The first 8 rows are patterns. Each new row is the sum of 2 different patterns, raised or lowered, with some noise. Before adding, each is slid sideways (what falls off one end comes back at the other) and multiplied by a number that may be negative. Names go in the order of the patterns.
Known rows, each followed by the names of its patterns:
[  4.0 -20.3 -14.1  -4.2  20.3  -8.2   0.9  19.7  28.3 -24.8  -0.5  -2.9
 -14.2  -9.4  19.7  11.2  16.5 -12.5   3.3  -2.2  -4.6  24.3  -5.5   3.0
   8.4   6.9   3.8  16.4  11.0  -0.1 -13.2 -36.5  12.4 -28.0  14.8  21.8]
(1)
[-14.7  13.3  -8.1  -6.7   2.8  19.4 -37.0  22.7   3.4 -10.4   5.3  11.7
  -6.5 -14.7  17.0   6.4   5.3  -0.2  -8.5  27.7  -7.0 -41.5  -9.7 -23.5
  17.7  -3.3 -11.7 -25.9  21.4 -22.7   1.7  -7.8   5.2 -15.5  11.9  11.5]
(2)
[ -3.5  22.0 -16.2  10.7 -19.7  14.8  -1.6 -30.1 -19.8  11.5 -13.2  -6.0
  -9.0 -32.5 -31.5  -0.2   1.2  11.4 -12.7 -10.3 -28.3 -18.0  -4.3 -19.1
  -5.1 -19.9 -37.1 -22.7 -11.3 -33.0  -7.4  -5.1  17.7  -8.5  25.2  17.7]
(0)
[ 14.7 -18.2   4.2  -8.6 -23.5  -4.9   3.1   4.3  -8.5  -4.6 -15.8  -6.8
   5.7   5.5  17.8   5.3  51.3  20.8  13.0  -4.4  -0.1 -22.8 -25.1  19.4
  -1.6  20.0   0.9  25.7 -22.7  -7.3  11.6  14.7   1.2   9.8 -22.2 -22.3]
(3)
[-12.3  14.4 -14.8  -7.9   4.2 -17.9   5.0  11.0  30.2 -21.1   8.4  10.5
  16.9 -26.4  -4.1 -25.8 -15.5   9.0 -12.0  31.5   3.2   3.2  -1.5  19.5
 -18.4  14.4 -11.0 -24.5  21.3   9.5  14.0  -1.5 -10.0   4.6  -5.2  24.7]
(6)
[-30.6  29.5 -16.0 -14.8   9.9   5.3   4.5  26.1  15.2 -13.1  -2.3  10.3
  23.3 -11.2  15.1 -18.1   3.0 -17.3 -10.2 -11.6  11.0  25.4  -9.9  14.6
  13.8 -31.9   0.4  -2.2   7.1 -21.4  -4.5  13.7 -14.9   6.2   1.0  17.9]
(7)
[  6.5 -21.3  10.2   9.9 -27.5   0.4   0.9  24.7 -16.5  -8.6  18.8 -27.6
  -2.0  14.4   4.7  -5.6   7.1 -23.3  -8.1  12.1  -0.9  -0.4   2.3  -8.7
  24.6 -33.2   6.7 -13.3  -3.5  15.3   9.5  21.7  25.4 -31.8 -23.4  20.3]
(4)
[ -3.5   0.0  15.9  -6.7   1.8  26.8  -1.9  -7.9  18.8  -1.7 -30.9 -11.0
  23.5  24.3  -3.4  -1.2  27.5  16.0  20.2  12.5 -24.8  12.9  21.8 -12.5
  29.8 -18.2  -5.9 -32.7  -3.4 -12.3  34.8  21.2  -2.4  -8.2   1.4 -31.5]
(5)

New rows. What belongs after each?
[-14.0  -9.5  -7.4  17.7   9.2  26.3  -1.0 -14.6 -13.3 -10.9 -17.4 -26.6
   2.6  -4.3   1.9  -3.2  30.8 -21.2 -15.3  14.7   1.3 -13.1 -20.5 -30.1
 -53.9 -19.3 -30.2 -30.3 -15.0 -45.2  -8.4 -26.2 -13.8  -4.0  -7.1 -38.9]
(0) (3)
[ -8.8  11.9   0.0  20.9 -16.5  25.0  10.6 -17.8  31.0   6.9   9.6   8.2
  18.4 -21.3  23.7  24.2  -5.2  20.3  10.7  -1.2  -1.7  12.9  16.4  18.0
  23.8  -9.3  34.4  10.4 -15.9 -14.5 -13.4   8.3  -3.5   3.8 -19.2  43.1]
(2) (6)
[  3.8 -25.1  15.9 -28.4  39.3  19.8  26.4  42.8   8.8  10.8 -13.8  31.8
   0.0  41.1  21.1  -2.1  27.5   8.9 -29.3  27.9  15.1  20.6  30.1   3.0
   0.6  55.4   0.7  13.1   6.5  29.1   6.2  39.9  32.0  -1.3  22.7  -7.0]
(2) (3)
[  6.0  -3.7  16.1  13.3   6.9  18.3 -22.4   7.5 -10.9  17.6  13.9  14.2
  29.3  31.3 -22.4  -6.0  29.5  10.9 -23.5 -10.0  22.1 -37.7  14.8  18.4
  28.2 -23.3 -12.5  17.8  -6.0  -2.8  17.9  21.0  18.3  -6.0 -16.7  -3.0]
(1) (4)
[ 38.9  21.2 -24.4  56.6  13.6  -0.3  44.5  28.9  12.2 -14.7  46.7  31.7
   9.1  38.7  11.7  35.7   7.4 -19.2   4.0  13.1  41.6   7.0   7.9  -5.8
  37.2   2.2   0.9  35.8  18.4  10.5  31.5  18.8  -1.9  14.7  -9.0  36.7]
(2) (4)
[-12.5  -1.8  29.4 -43.5  11.4 -13.8 -46.9  -9.3  10.6  18.4 -35.4  -4.3
 -18.3 -27.0 -22.2 -33.9  16.4  13.1   5.8 -10.8  -4.1 -21.6  -0.4 -38.9
  13.3 -32.1  -5.0 -24.3 -46.6 -16.8  -5.2   2.8 -29.6  -2.8 -13.7 -51.3]
(1) (7)
[ -7.9 -18.4 -37.7 -13.7 -21.7 -21.2   7.5  -1.3 -29.1  -4.2 -25.5 -26.2
  12.5   0.3 -26.4  -7.8 -26.6 -30.6   1.3 -50.2  15.7 -28.3 -17.1 -14.9
 -28.2 -20.0 -39.6 -42.5   3.1   1.4 -31.8 -17.3  13.1 -21.8   7.5  20.8]
(3) (4)
[-35.0 -17.8  60.1 -25.4  28.8  -9.7 -12.8  -2.3  12.4 -53.4  -2.0   4.9
   2.8 -23.7 -14.7  -8.3 -32.3  22.7 -21.6  16.4   6.8  -0.4 -34.9   2.9
 -19.7 -24.4 -10.7  17.0 -18.8   1.4  -1.2  -3.9 -10.3 -25.0   5.7  -4.7]
(2) (7)
[-34.2 -11.9  -0.1  -4.3 -35.5   1.4 -16.4   9.5  -0.7 -20.2 -30.3 -21.6
 -21.7  -9.4 -23.5  -2.6 -17.7  -7.1 -13.6   6.3 -24.1 -14.1   0.6 -12.8
 -33.0 -38.1  10.6 -28.0 -17.1 -24.3  17.5 -25.9  23.1 -10.8 -26.3   3.4]
(6) (7)
[  2.1  -6.7  11.0  20.1  15.3  23.6  -2.5   2.7  15.2  23.0  39.4  18.7
   5.1  31.3   3.6  18.5 -20.9  15.8 -28.2 -19.7   4.7 -29.4  18.0  -3.4
  32.7 -22.9   7.1  31.3  27.3 -24.0   7.7  -8.9  -1.1  32.0  20.8  17.0]
(0) (6)
[  8.9  15.6 -26.6   1.6   7.1   4.2 -16.6  16.9  14.9  10.0 -24.5  16.8
   9.0  -9.3  33.1  16.9 -10.1  -4.8  -5.0   1.2  20.0  20.0   1.2   1.1
  10.1  -0.5  15.2   1.6  33.7   0.4  25.2   4.8  -9.0 -17.5 -11.3 -33.0]
(0) (4)
[ 24.5 -22.1 -13.9 -23.1  18.6 -24.8   6.0 -13.2 -46.3  12.7  -3.5  -3.1
 -15.2 -15.8 -17.5 -21.4  11.1  -3.8  34.0 -30.8   9.3 -16.8 -40.6  -7.1
  18.2  27.9 -19.6 -18.0   7.7   4.1 -43.1 -35.1  -6.2 -19.1   1.8  -4.7]
(1) (6)
[  5.5   8.2 -16.4 -13.2 -17.3  -4.1 -16.3   8.5  22.1 -18.7   3.9 -21.0
 -12.5  16.2  -5.3   0.0  24.4  23.4 -23.4  -2.9   1.0   2.3 -13.8  19.4
  -5.5   9.0 -20.4  -6.4 -11.5   2.1  27.0 -12.7   8.9  10.1 -15.3   0.4]
(1) (7)
[-23.5 -25.9  -4.1 -32.1  14.7  16.4  30.3  17.7  22.8 -33.6  -9.3  -3.9
  15.8 -11.0  40.3   3.2 -14.6 -24.9  15.9  -7.6 -27.2  -0.9  -8.5 -33.5
   3.3  33.1  18.5 -27.9 -29.0 -10.0  -6.2 -28.8 -25.8 -21.3 -22.3   5.8]
(0) (5)
[ 28.4  11.0  -9.2 -30.3  27.7   2.2  -8.2  23.1  -7.7 -10.2   4.8  12.4
  -5.4  21.8   2.6  -8.9   9.4   9.2  14.1  16.3  17.1  46.0   8.7  13.5
   7.7 -21.4 -18.2   1.6 -17.0  43.2  25.6   3.6 -14.2  18.6   4.8   5.1]
(3) (4)
[ -7.1 -31.7   8.1  -2.1   3.2   9.2  29.2  43.0  20.3  32.1  14.3  24.2
  26.4  -7.4  54.4   1.4  34.7  12.1   9.3   5.1  17.3  20.3   9.0   9.6
 -24.3  16.8  -6.6  32.9  42.2  -0.9   7.4  -8.9 -18.5   3.6  12.9  17.6]
(0) (7)
[  9.4 -25.9 -25.2 -40.0  11.0 -21.8   5.6  -6.4 -19.7   5.6  -3.0 -25.6
 -33.9  -7.0 -34.3 -30.1  15.3   4.0  28.7 -23.9  34.3 -19.9 -38.6  -1.0
   7.7   4.7 -16.5  -6.3 -20.5   3.3 -18.3 -41.1  13.7 -11.1 -22.4  -4.4]
(1) (7)
[  3.9 -42.9  -7.8   7.9  -2.7 -38.6  -6.1 -23.3 -42.8  -4.6 -28.3   8.5
 -16.9   0.9  -9.1  13.1 -40.4   2.0 -26.0 -39.2  20.4  -9.0   2.2 -11.2
 -20.1  -8.0  -9.6  17.6 -25.4  -7.3 -48.8 -13.8 -24.8 -23.3   3.1  -0.9]
(1) (6)
[ 34.3  18.2  12.5 -10.3  -4.4   6.6  25.1  -4.3  40.2  -0.9  14.0  -8.5
  -4.4  -5.4 -10.0   1.6   9.0 -13.5  -9.2  17.1  16.6 -14.7  -9.5   2.9
   3.1 -32.8 -17.8 -13.3 -13.7  25.1 -14.6 -32.2   4.2 -27.6   6.1   9.0]
(0) (5)
[  0.1   7.4   9.1  -6.3 -11.9 -12.8  25.2  25.0  -0.8  -8.8  47.6   1.3
  17.4  21.2 -17.4   6.1  24.0   4.7  15.8 -14.4  -4.3 -19.2   7.9 -22.3
  32.3  44.3   7.8  12.1  -5.9 -18.0   8.7  21.3   2.7  12.0   5.2  28.0]
(2) (5)
[ 12.6  15.4  49.9  24.1  15.4   7.8 -12.1  12.2  20.7  -1.1   9.0  21.7
   3.2  13.8  33.3 -11.8  -1.7   6.5   1.1  20.5   7.8  11.2 -20.0  39.2
 -11.8  17.4  20.5   2.5  13.2   9.5   9.3 -20.4  21.5  -0.9   1.8   1.3]
(2) (6)
[-24.9  -5.6   0.0 -10.8 -24.1 -32.4  -9.1 -24.4 -17.5  16.3  -6.3 -12.4
  -6.6 -16.7 -27.1   3.2 -18.5 -27.2   2.7 -11.3  15.0 -34.2 -12.1 -16.0
 -15.8  14.5 -12.7  12.1  -3.1 -35.7 -25.6  -9.8  -4.7 -17.2  13.0 -18.4]
(6) (4)
[ 42.8  29.8  41.4  46.5  67.3  39.8  17.7  29.2  34.1  34.0  56.8  60.8
   4.9  63.4  37.8  40.6  66.6  59.1  36.4  49.0  49.6  39.6  18.5  37.8
   3.2  37.3  27.8 -20.9  37.2   3.0  61.1  14.1  23.1  36.5  63.6   4.0]
(2) (0)
[ -0.5 -33.8 -12.2 -17.4 -20.8  16.2 -15.0 -18.7 -32.9 -35.3  -3.6  -9.0
  13.4   5.9 -37.7 -19.6  -8.3  -3.9  -4.6   1.2  -8.7 -10.8 -17.8 -17.4
 -24.7 -26.2 -49.6 -27.2 -36.0 -42.4  -1.5 -29.2 -10.4 -32.2 -34.8  -2.7]
(0) (4)
[ 10.8  -1.2 -14.4  22.9   4.4  20.2  13.4  14.3  16.8  18.8   5.1  27.2
   3.2  19.8  15.8  26.8  -3.6  -2.0  -7.5  19.8  26.5  17.7  25.5  15.7
   0.4   8.6  16.7  32.9   8.3  10.3  33.4   2.7  13.0  -2.6  20.2 -25.6]
(0) (7)
[-27.9   6.1 -13.4  38.1 -23.5  14.3 -15.8 -25.3  -6.0  -1.5 -24.1   6.8
   8.7  -2.6 -23.3 -16.8   3.0 -33.3   9.6  -1.5  -4.7   4.2  23.8  -4.7
 -37.6 -12.1 -12.0 -13.7   0.2 -15.7 -17.2 -17.3  26.8  -9.7 -27.6  14.7]
(7) (5)
[ 15.3  34.1   9.3  12.9  14.9  46.8  11.5  19.7  35.7 -17.4  19.8  36.9
  10.1  25.9   8.6  -4.6  -8.5  23.1   8.7  33.7  27.1   8.0  26.6  -7.8
   2.4   4.3  12.6  34.7  18.7  30.3  46.8  -7.9  -4.8  40.0  19.2 -17.0]
(4) (5)
